All groups share one centre, and each spreads out both ways along 12 directions, with some noise.
Some rows, each with its group after it:
-5,-6,3,3,-20,5,15,14,27,-6,0,-18,31,5,-12,22,25,-4,22,26,19 : j107
-20,8,-1,15,-1,3,-18,-11,11,-16,11,-2,1,8,2,-18,-1,12,-8,0,-20 : j81
2,-17,18,-9,-3,5,-1,4,-19,-4,14,4,-16,-17,6,15,12,-4,-6,-22,2 : j117
-20,4,0,-16,-3,6,10,5,15,-8,2,5,-9,26,-15,-12,5,14,-5,2,-13 : j815
-1,-13,-8,-1,-22,7,-24,-1,-10,-25,-6,31,8,5,-17,1,-1,-9,-1,17,4 : j81
-4,3,-2,-15,-4,11,4,2,-2,-14,5,20,-12,7,-9,-4,7,-8,-3,-1,-3 : j107
2,18,-16,-18,-4,1,11,5,6,-1,-4,26,-38,9,-14,-26,2,-9,-3,-10,-6 : j107
-1,15,-15,0,-10,-13,6,-37,4,-7,17,-4,-2,-26,-39,0,10,1,10,33,8 : j117
1,-10,7,-1,-12,9,-9,-12,0,-29,14,12,-36,-23,-11,-13,1,-7,7,3,7 : j117
0,14,6,-26,11,0,9,-5,-5,8,11,-4,4,1,-22,-5,10,15,-11,9,-7 : j107
-1,1,9,1,-24,1,-13,-3,-2,-6,9,-8,-10,13,-17,-14,-8,6,-1,-9,1 : j81
-7,2,-16,16,-13,3,7,16,2,-8,7,13,-2,9,8,5,1,-2,16,23,-4 : j81
12,11,-3,0,4,31,-14,9,5,-13,-8,13,17,-8,3,-11,13,-13,-5,3,3 : j815
-9,17,-1,-9,10,2,11,-26,15,8,-10,-6,9,3,-15,1,5,-7,-12,-20,-8 : j107
-10,-4,14,-24,15,-22,18,-3,16,-9,11,-4,-30,-1,-2,-9,10,-2,6,2,5 : j117
7,-20,6,-20,-4,15,-18,18,-46,-19,1,32,-27,28,-1,-15,-26,8,-15,-17,5 : j107
-9,-2,-21,-13,-2,8,8,11,4,6,-23,14,-7,17,-19,-12,0,15,-8,-3,-2 : j81
-9,1,-3,7,4,-22,-11,-12,16,-1,-12,-18,32,13,-1,-1,-2,4,1,7,9 : j815
0,-1,1,10,11,-31,8,-11,3,9,-2,-22,-6,0,17,3,-8,-7,9,-14,19 : j815
8,3,10,9,5,-17,-13,-2,17,6,-2,-12,19,-17,14,3,8,-11,2,7,-4 : j81
-8,-17,26,-14,13,-2,-10,-6,13,-20,5,-8,-5,-4,2,-11,0,9,-4,9,-3 : j815
5,-15,-3,18,16,22,-3,8,-3,-10,-7,-11,0,-13,17,-5,-16,17,11,19,15 : j107
11,17,-6,8,-4,-21,-13,13,-13,18,10,-2,-6,4,16,-16,-1,0,-6,-16,-6 : j815
-16,-7,14,-16,4,-5,7,1,29,-4,-8,-13,4,18,-11,-8,6,12,-3,5,-7 : j815
2,14,-7,7,-3,-36,-7,5,4,13,6,-3,-6,3,12,-12,2,-1,0,-1,-8 : j81
2,-22,16,-10,5,-17,-15,16,9,-6,-8,0,-19,-4,15,-15,1,3,-3,-9,2 : j815
3,9,-7,10,-5,8,-16,-4,4,-10,5,-9,8,-6,-7,-18,2,7,1,11,10 : j107
1,-17,8,-5,13,23,24,10,-22,11,2,1,-22,-2,6,15,-22,22,2,3,-11 : j107
7,-13,15,3,8,-9,13,6,11,7,-5,-6,7,-15,22,25,3,-18,13,5,4 : j81
-16,1,-22,-1,13,-30,13,-27,-4,-8,3,16,-25,-9,-1,2,-2,-9,5,4,4 : j117
11,-1,33,-10,0,2,14,15,26,8,4,-20,-17,-3,11,-6,2,-5,9,-5,-4 : j117
2,-12,25,-8,-26,16,2,18,-1,-9,18,8,-10,6,-3,12,8,-7,5,0,-11 : j117
-4,6,6,12,-11,-10,-18,-16,2,-1,15,-10,9,0,-6,-6,-6,9,-3,8,-17 : j117
5,8,-8,8,-8,-24,-1,4,10,14,-10,11,1,9,11,1,-7,-18,5,-2,-9 : j107
-19,9,-16,19,-17,4,-1,9,20,-6,-14,-6,6,38,6,-13,1,-9,2,-32,9 : j117
1,-1,-11,16,14,-3,0,-5,8,-1,-18,17,1,-8,27,6,-10,-22,5,-2,-6 : j107
5,10,5,-18,23,-30,23,-25,17,13,3,-5,-26,-20,-6,-7,-5,-6,7,14,-5 : j117
-1,4,-17,1,-7,1,16,5,-1,11,-7,2,3,4,-8,11,6,-2,5,-5,7 : j815
13,-5,19,-5,-8,5,-17,21,-1,8,-9,-6,17,19,9,-5,-7,0,-9,-14,-4 : j117
-21,-1,10,-21,12,-30,2,-1,-4,-6,18,-1,7,26,2,2,6,12,-9,8,-10 : j117
-8,-14,21,-8,0,0,-23,1,-5,-11,9,-13,6,-1,-3,-6,10,16,-15,-10,-1 : j81
5,19,13,3,4,-2,-1,-9,5,8,9,-14,3,10,9,-8,-10,-5,-4,-12,-10 : j81
-9,3,6,-4,10,16,-2,-7,-5,-15,21,-14,-16,-14,-6,-14,11,19,-6,-5,3 : j81
4,0,4,1,1,1,-15,-7,-5,-7,-5,-2,-1,8,1,-13,-13,-3,-7,-14,6 : j107
-16,-11,0,8,7,-1,-20,-12,13,-11,-11,-2,39,0,-5,6,-1,17,-7,30,-16 : j815
-12,-4,14,16,-35,0,-14,-11,-11,-18,31,-3,0,8,-3,16,8,-14,3,-19,-4 : j117
1,6,-10,8,3,22,-1,17,10,4,-8,12,2,-13,10,-4,15,2,-4,2,-15 : j81
-20,-2,-19,12,7,-18,13,6,23,-1,-3,-4,-8,-2,6,-5,4,18,14,27,-3 : j117
-27,14,-20,0,1,9,7,0,0,-25,13,4,5,33,-4,-11,10,7,1,4,11 : j815
5,0,13,-16,7,-3,24,-7,-9,2,15,-21,-10,-10,-9,13,12,-2,7,-9,25 : j815
15,-5,20,-4,-6,4,19,5,-2,-5,8,-3,4,8,8,22,-11,-25,22,13,17 : j81
16,13,-1,-2,12,19,11,12,-7,9,8,9,-3,-17,12,3,7,-6,1,8,-7 : j815
5,20,-28,-2,-12,26,18,10,-26,3,12,15,4,0,-18,13,20,-6,2,-5,15 : j815
-6,0,-1,-3,11,23,13,21,-2,2,4,-2,2,5,7,1,10,16,-2,2,-4 : j81
-10,-16,-7,6,-7,4,-11,19,3,-11,-8,-3,-2,3,5,-8,13,8,-2,-16,15 : j117
7,-9,21,-7,-12,-5,19,3,-9,17,4,-19,-9,15,-3,17,-14,-1,7,-19,9 : j81
4,14,4,7,1,-13,-8,-13,4,13,3,-20,-14,3,0,-26,-16,9,-5,-17,-5 : j107
2,4,-6,1,8,-9,17,3,-3,18,0,6,-37,-3,14,-6,-11,-2,2,-20,-11 : j815
6,10,2,-11,-18,4,8,1,-9,-1,18,19,13,0,-16,21,15,-13,6,26,-10 : j107
2,17,-2,-24,4,6,24,0,20,5,-1,-14,0,3,-32,-11,16,10,4,16,10 : j107

New rows. What belongs after each?
-8,-7,18,12,-13,10,14,-6,2,5,18,-23,2,-5,-3,23,2,10,8,-2,-8 : j107
7,-6,9,9,-19,28,-2,18,11,-9,0,7,3,-4,5,7,4,-12,12,8,-3 : j81
-3,0,-8,-9,11,15,30,-15,6,15,-16,-5,0,-13,-19,19,7,-1,-2,-12,4 : j815
-2,22,-14,-14,21,21,26,-3,-3,-4,8,-7,-1,13,-15,-14,-1,17,5,19,14 : j81
4,-1,-16,5,-13,13,23,15,-6,22,-15,8,-4,12,-10,13,-14,9,8,7,-9 : j107
-5,-10,13,10,-3,-2,-10,-6,-3,3,6,-19,8,-7,5,9,0,9,-5,-14,-1 : j107
7,-3,-3,-6,-5,-17,-7,8,-2,10,-17,8,6,13,1,0,-4,-9,-4,-10,5 : j107
7,0,26,-9,-18,-12,-18,2,-14,9,12,-4,24,20,-4,12,-3,-4,-14,-10,-14 : j117
-17,-5,1,-15,11,8,17,9,-11,-1,18,7,-6,-2,-1,16,20,16,-6,6,-16 : j117
-6,-2,12,-10,-3,-7,7,6,-6,11,18,-9,7,-5,-7,15,16,17,-5,9,-15 : j107
-23,18,-33,3,9,-23,-6,13,-13,-7,9,9,12,37,8,-17,7,16,-6,8,4 : j815
1,6,-2,30,-19,-6,-10,-16,14,16,-3,-28,7,-25,-5,4,8,-1,1,-20,-3 : j107
1,2,22,-2,-12,-25,17,0,4,17,22,-5,3,-4,8,30,7,-13,10,10,-22 : j107
-2,-15,2,3,-3,-15,2,-11,-7,-4,2,-14,-6,-7,-2,11,0,-5,7,-12,25 : j815
19,3,17,6,-5,15,8,27,6,4,10,0,-2,-9,26,10,8,-18,13,2,-2 : j81
5,19,9,-24,16,-22,19,-5,-2,22,4,-1,3,26,-3,-2,-18,3,-3,12,-17 : j107
-17,-6,6,19,-24,19,-13,-1,20,-36,11,-14,15,11,-4,-3,15,-7,12,-2,20 : j107
-4,15,7,11,-5,-5,-2,-15,15,3,1,-28,4,28,-3,-20,-22,5,3,-10,1 : j107
-13,8,13,-14,10,-11,6,-5,6,-11,20,-6,3,21,1,-6,1,4,1,13,-6 : j117
-5,-3,-3,-2,0,6,-11,18,8,-2,-17,-1,3,23,8,-18,1,4,-10,-24,4 : j117
-18,-12,-18,17,14,8,24,22,20,-4,-15,-11,3,-5,25,15,24,-4,16,-10,26 : j815
16,-9,4,-3,5,-9,-3,8,-17,1,-2,24,-3,-4,18,13,-12,-17,5,11,-4 : j107
-3,-9,-2,6,-22,-3,7,1,-5,-4,6,0,-17,1,-10,6,-5,-1,14,3,7 : j81
26,9,18,6,4,-16,-29,-6,-16,17,11,0,-17,-21,20,-20,-20,-2,-13,-12,-24 : j815
16,28,0,1,-14,-10,0,17,-18,11,28,2,-18,12,9,-17,-2,-7,3,-6,-3 : j815
-1,16,12,2,-5,-9,-6,-8,-7,6,46,-13,7,-35,-8,8,29,18,-4,28,-25 : j107
-7,17,-11,-1,13,13,29,-3,13,19,2,-15,13,-6,-15,7,8,25,4,26,-14 : j107
-14,17,-13,19,-8,2,8,17,6,8,8,11,-6,29,22,-4,-9,2,5,-1,-29 : j81
-1,12,-13,-1,-5,1,23,2,18,15,-21,4,-1,22,-7,1,-11,-9,8,-3,-2 : j107
-5,-9,7,1,7,-1,-4,-14,11,6,-15,-4,0,-14,0,4,2,-1,-12,-19,-11 : j81
-8,-4,-3,-20,8,3,17,24,9,7,-7,5,-8,6,-4,-1,19,13,-5,0,-5 : j815
2,-9,9,-29,35,-1,0,6,-7,-4,-4,-6,-5,-6,1,-16,5,19,-13,5,11 : j107
4,3,-6,1,20,8,-3,-10,1,7,-16,7,-4,-17,10,-4,-4,-4,-11,-13,-5 : j815
10,-3,15,-25,10,17,16,4,-21,-4,17,3,-21,1,-11,-3,-12,13,1,15,1 : j107
16,24,-5,-10,13,3,15,3,10,26,-13,-13,0,-5,-7,-13,2,1,-4,-8,3 : j81
-7,-4,2,0,-2,24,17,3,-9,-15,19,-1,-18,0,-3,5,0,5,11,5,8 : j81
8,5,-15,-1,10,0,-25,-5,6,-13,-19,8,19,-12,-2,-18,12,-10,-10,0,20 : j107
-7,5,-8,16,-8,-2,-7,16,21,9,0,-9,-7,-11,8,-15,15,14,0,-1,-15 : j81
-3,-7,4,-2,-3,-2,12,3,12,11,-9,-12,7,2,-3,13,5,0,4,-7,3 : j107
-8,-5,-2,7,-7,-44,-23,11,2,19,6,-18,-7,-13,5,-14,18,24,-13,-14,-9 : j81
-2,11,-27,27,8,19,-19,-3,-19,-7,-9,-5,37,8,12,-1,-3,0,-6,-14,24 : j117
6,-8,26,-18,-7,-4,3,29,4,20,-6,-4,6,23,9,7,4,-1,-9,-22,-13 : j117
10,7,3,-9,9,-11,-9,-17,-18,-2,9,4,6,-4,-4,0,-4,-9,-7,0,7 : j81
15,-5,5,-3,14,5,1,11,0,5,-6,-3,-3,-24,14,2,12,-8,0,-11,13 : j815
-14,-4,-1,-8,-8,0,-13,9,-10,-14,14,11,-1,15,-9,-9,7,20,-9,11,-11 : j815
2,3,5,5,4,4,9,-11,20,-3,1,-16,20,-19,-2,15,14,-10,9,13,8 : j107
-15,18,-19,9,3,-11,-1,3,-7,-4,13,6,0,25,10,-13,-5,11,-1,8,-9 : j815
11,-1,-12,4,-11,-6,-12,-14,-12,-4,-4,8,7,-11,-17,3,-3,-7,1,9,14 : j117
1,-11,-7,6,1,32,-10,3,-1,-25,-11,0,-16,0,-3,-23,-9,6,1,-10,23 : j107
18,-8,-11,17,-18,-8,-13,11,-8,9,-15,15,5,-7,8,9,-9,-16,7,1,6 : j107
-5,-16,-5,11,-3,13,-22,9,6,-19,-7,-12,17,-16,-2,-4,21,10,-2,-1,23 : j107
13,13,6,-3,-2,-7,-4,12,-23,-7,33,9,-20,6,15,-13,-6,-6,7,13,2 : j815
-25,-9,12,9,12,-3,-3,7,30,-25,11,-26,-4,2,20,-16,17,11,9,2,9 : j107
6,12,-1,-2,-13,-5,4,4,-2,9,17,1,-12,-7,-10,-3,6,5,4,12,-12 : j107
2,1,-7,1,-12,19,-1,28,-12,-8,12,12,2,8,2,0,9,7,7,18,3 : j81
-23,-12,-16,5,6,-9,14,19,24,-2,-18,13,-8,12,14,1,6,7,7,10,-12 : j81
-6,-13,-3,22,16,-13,-12,-53,-26,-8,6,1,5,-24,0,19,-35,4,-1,16,-7 : j815
-1,-5,-8,5,6,-7,10,8,27,10,-22,2,5,-11,9,5,8,-6,7,8,-5 : j81
-22,-9,9,-9,0,-10,9,21,-2,-8,24,16,-21,8,19,8,17,7,1,5,-26 : j107
15,8,23,-13,-18,-14,-43,27,-16,8,28,3,7,1,-1,-25,11,25,-22,13,-33 : j815
0,-4,4,-5,-2,-33,-15,-19,-15,-4,7,-1,4,1,-4,4,-2,-9,-6,-9,10 : j117
